There are 8 hidden switches. A switch that is on adds its own fixed numbers to the row, and there is some noise. The rows also spread widely along 9 directions, which tell nothing about the answers.
Known rows, each followed by its switches (1 for on, 0 for off):
[  -8   12   18   -4  -23   35   16   24 -116    2    0    6   -9   56
  -11   24   52  -16  -17    7  -65  -18   36] => 0 1 0 1 0 0 0 1
[ 21 -20   8 -55  29  34  -5  15 -32  22  11   7 -28  -8  -1 -10  31   0
 -35   5  -7  37 -23] => 0 0 0 1 1 1 1 1
[ 22 -82 -13  -7  10   0   5  -9  19  61  21 -53 -19 -18   3  24 -68 -17
  11  16  20  40  -3] => 0 1 1 1 1 0 1 0
[  5 -51 -16   1 -18  36 -13 -38  -1   0  -5 -31  -7   6 -27  -8 -32   2
  -2  13  12 -26  20] => 0 1 1 0 0 0 1 0
[ 52 -20   8 -27 -11 -20 -44 -17  32  13 -44 -14   8 -39 -21  -8 -33 -28
  11  17  12  -3 -63] => 1 1 1 0 1 0 0 0
[ 31 -59 -10 -29  23  22   6  74  17   5 -14 -40  10 -18 -43  43 -53  35
   1  29  28  25   3] => 1 0 0 1 1 1 1 0
[  3 -22  27 -71  47  39 -22  34  22  26  30  36  14 -65 -66 -53 -24  -2
 -72  26  49  14  20] => 1 1 0 0 1 1 0 0
[ -5  14  56 -57  33  13   3  33 -30  -2 -38  -6 -29  17  47 -19  57  23
 -42 -15 -42  -4 -25] => 0 0 0 1 1 0 0 0
[  9 -31 -11 -32  -8   3 -41 -31  51  -3 -51 -51 -24  -8  22  -2 -20   3
  28  16  19  -5 -37] => 0 0 1 0 0 0 1 0
[ 34 -30   9 -20 -43 -10   1 -22 -60  31  17  -5 -30  13 -32   0 -20 -31
 -51 -14  -1  13   2] => 1 1 1 1 1 1 1 0
[  2 -50 -11 -36  31  16 -19  23  34  32  -8 -36 -22 -31  12  30 -36  -7
  18  36   6  33  -5] => 1 0 0 1 1 0 0 0
[ 25 -31  45 -25 -23   2   2  17 -59  34  -3 -11 -27  21 -12  12  -9  -5
 -28 -11  -9   5 -10] => 1 1 1 0 0 1 1 0
[ 65 -51 -33  44  11  48   2 -37 -47  20  45  11  -2  -9 -38  25 -19 -28
  16   7 -31   7 -11] => 0 1 0 1 0 0 0 0
[ 46 -54  35   7  23 -41   5  12  -1  74   8 -49 -48 -26  26  43 -61 -39
  20  -7 -37  35 -53] => 1 0 0 1 1 1 0 0
[-50 -15  53 -65  17  -3 -13  19  -7  66  32  -7 -38 -25  10 -30 -15 -53
 -51  27   2  29  23] => 0 1 0 0 1 1 1 0
[ 23 -18 -43 -33 -17   1  -5 -60 -29  14  32   1 -56  26  23 -20  16  -4
 -27 -28  14  42 -10] => 0 1 0 1 0 0 0 0
[ 34 -17  47 -29  19 -10 -13  19  -6  44 -27  -9  -5 -20   6   6  -8  -9
 -10 -10  -6   6 -35] => 1 0 1 1 0 0 0 1
[-32 -48   3 -46 -17  35  -8  75 -44  44   8 -26 -12  10 -35  64 -23 -34
   1  77   3  38  54] => 1 1 1 0 1 1 1 0
[ 23 -45 -15 -85   4  17 -22 -24 -10  14  -1  11 -52  12  18 -19  28  35
 -49 -17  46  50 -21] => 1 0 1 0 1 0 1 1
[ 48   3 -42 -61  21  30 -36  13 -15  -8   5  38 -13 -18 -19  15  48 -19
  -6  34  11  56 -56] => 0 0 0 0 1 1 0 0
[ 21 -14  21 -40  -8   9 -12  10 -31  36   0  -6 -20  -4 -16   1  -9 -17
 -27   4   4  17 -10] => 1 1 1 1 0 1 0 0
[ 31 -27  -3 -75   9  12  -3  31  -1  23  -1 -17 -15   5  -2  -7   2  32
 -29   1  50  55 -23] => 0 1 1 1 0 1 1 0

New rows. What belongs after each?
[ -7  18   0 -39 -35 -30 -33 -21 -29  30   6   3 -47  -4  -1   5  -4 -73
 -21   9 -11  23  -3] => 1 0 0 1 0 1 0 0
[  8 -33  32 -28  -2  -3  15   9 -31  42  18 -12 -11   4  -2 -10 -16 -13
 -47 -10   4  13  14] => 0 1 1 1 1 0 1 0
[-25 -50 -34 -42 -41  40 -11  -4 -35  25  15 -38 -44  28 -20  27 -24 -10
  -9  36  22  30  57] => 1 1 1 1 0 1 1 0
[ 14 -29 -14 -69 -25 -13  -7 -25 -22  21   8  -9 -46  14   5 -29   2  15
 -46 -22  33  46   0] => 1 1 0 1 1 0 1 1
[ 10  -1  10  10   2   8  -6   8 -14  -8 -23 -20   6  -1 -12  15  -8 -19
   5  10 -29 -30   0] => 0 0 0 1 0 0 0 0
[ -3 -24  57 -36   6 -34  28  -4 -37  66  17 -27 -38  19  31 -28  -8  -3
 -61 -44  -6  12  16] => 0 1 1 1 1 0 0 1
[ 21  -4 -24 -37 -38 -26  -1   3 -23  -1   2  -3  -2  11 -25  -3  -8 -17
 -33  -3  23  23   5] => 0 1 0 1 1 0 1 0
[-32 -37   1 -42 -29 -33   4   5  12  52   9 -71 -38  15   9   4 -60 -15
 -17   5  42  29  39] => 0 1 1 1 0 1 1 0
[ 12 -45  35 -31  11  17  -8 -27 -20  38   8  -6 -34  -4  20 -24   2  -8
 -34  -6 -10  10 -21] => 0 1 1 0 1 0 1 0
[ 21 -37  -3 -94  26  18 -31   8  51  20  -7 -10 -24 -28 -11 -42 -16  47
 -35   3  81  42 -26] => 1 1 1 0 0 1 0 0
[ 14 -40  12 -40   8  27 -14 -31 -19  48  20 -13 -42 -14   7 -22  -7 -25
 -33   9  -6  32 -20] => 0 1 1 1 1 1 1 0
[-12 -14  -6 -20  -3  12  -6  33 -19  20  10 -19  -9  -5 -23  29 -18 -35
  -5  33   0  19  23] => 0 0 0 1 0 1 1 0
[  4  10  11 -49 -28 -38 -10  54 -30  28 -13 -22 -11  -1 -19  26 -17 -43
 -13  24  -3  31   0] => 1 1 0 1 1 1 0 0
[-39 -68 -54 -29 -38  54 -12 -28 -35   3  15 -54 -71  42 -10  25 -24   0
   2  41  -1  15  62] => 1 1 0 0 1 1 1 0
[ 34 -16   7  15  -9   0  10   4 -52  29  19 -19 -14   9 -20  22 -19 -34
   2   0 -35   2  -8] => 0 1 0 1 0 1 0 0
[ -3 -24  33 -33  30 -51  -7   3  11  92  32 -33 -62 -33  50  10 -38 -72
  -8   4 -17  59 -31] => 0 0 0 1 1 1 0 0
[ 35 -55 -34  -4  14  37  10  11  -6 -13   5 -27 -10   0 -49  22 -37  35
 -17   2  12  -3  21] => 1 0 0 1 1 1 0 0
[  9   1  19 -44  12 -31 -31  -5  52  11 -28  -5  13 -43 -13 -31 -24 -28
 -27   7  33 -14 -22] => 0 0 1 0 1 0 0 0
[ -9  -8 -32 -63   6 -16 -22  -6  41   1 -26 -41 -38  -4  37  -7  -2   4
  -2   9  25  34 -14] => 0 0 0 1 1 0 0 0
[ -9 -26  43 -74   3  45   9  38 -58  16  -1  -2 -33  30  -4 -21  26  45
 -73 -11  13  17  27] => 1 1 1 1 0 1 1 0
[ 99 -12  19 -32  -1  36  12  24 -99 -15  -3  48  -6  40 -37   9  58  52
 -51 -41  -4  14 -54] => 1 1 1 0 0 1 0 0
[  8 -22  32 -26  -1  -5 -19   2 -20  33 -14  -6 -30 -19  13  10  -7 -44
 -12  13 -32  14 -24] => 1 0 0 1 1 0 1 0
[-31  -6 -47 -84 -27  45 -26  -9  -6  -1  25   8  -9  -1 -48 -33   5  -6
 -61  34  69  31  59] => 0 1 1 1 0 1 1 0
[ 18 -18 -49 -47  -6  19 -11  -3 -40  -8   1 -15 -63  40  23  38  41   4
   4  12 -11  48 -24] => 0 0 0 0 1 1 0 0
[ 14 -37  32 -15  28 -10   8  35   3  54  14 -32 -21 -20   7  18 -40 -18
  -6   0  -2  29 -15] => 0 0 0 1 0 1 1 0
[ 12 -43  46  -3  -4 -24  29  13 -35  68  40 -30 -12  -7 -25   1 -59 -36
 -49 -15   0   7  27] => 0 1 1 1 1 1 1 0
[ 19 -20  -3 -21 -21   4 -19 -12 -37  18   7   2 -31 -12 -24  12 -13 -50
 -23  14 -19  16  -9] => 1 0 0 1 1 1 1 0
[ 18 -52  35 -50  20  -2   0  44 -13  53 -13 -26 -36   1  38  38  -9   1
  -9   7  -3  52 -31] => 1 0 1 1 1 0 1 0
[ 33 -44  25 -11  16  -5  10  15  -3  27  -9 -34  -4 -13   3   0 -31   2
  -6  -4 -12  10 -27] => 0 1 0 1 1 0 1 0
[  6 -40  -2 -24 -25  -6  -5 -19 -29  46  15 -12 -31  10  -5  15 -25 -23
 -24  -8  17  22  23] => 1 0 1 1 0 0 1 1
[-31 -28   2 -53 -19 -16  -6  49  17  33  -9 -34  -3   0 -14  27 -48  -8
 -22  24  54  24  54] => 1 0 1 1 0 0 1 0
[ 46 -25  23 -33   0 -30   3  38 -21  31 -10 -26 -26  14   5  21 -19  19
  -2 -17  10  33 -42] => 1 1 0 0 0 1 0 0
[ 32 -31 -10 -25  13  37 -13 -18 -48  22  11  -7 -40   7   1   8  26 -14
   6  15 -33  27 -33] => 0 1 0 0 1 1 0 1
[ -6 -61  61 -27  45  45  17  28 -25  53   9 -25 -28   4  19  -5 -18  38
 -33 -10 -10   2  22] => 1 1 1 1 0 0 0 0
[  2 -43 -11 -53 -14  22 -15 -24 -10   4 -19 -44 -58  27   7 -11  -5  31
 -22  -2  13   7   2] => 1 1 1 0 1 1 0 0
[  0 -21   3 -13 -22 -12 -18 -26  -7  31   1 -14 -26  -5  -6   9 -32 -40
 -17  -1   6  -2  20] => 1 0 1 1 0 0 0 0
[ 58 -47 -31  23   7  58  -5  -3 -59   6   9  -8 -15   6 -43  51  -4  -7
  26  18 -39   2 -10] => 1 0 0 1 0 1 0 1
[ -2 -12  41  -6 -31 -27   9  18 -49  10 -28 -40 -30  36  -9  29 -22 -13
 -29 -14 -30 -38  21] => 1 0 1 0 1 1 0 0
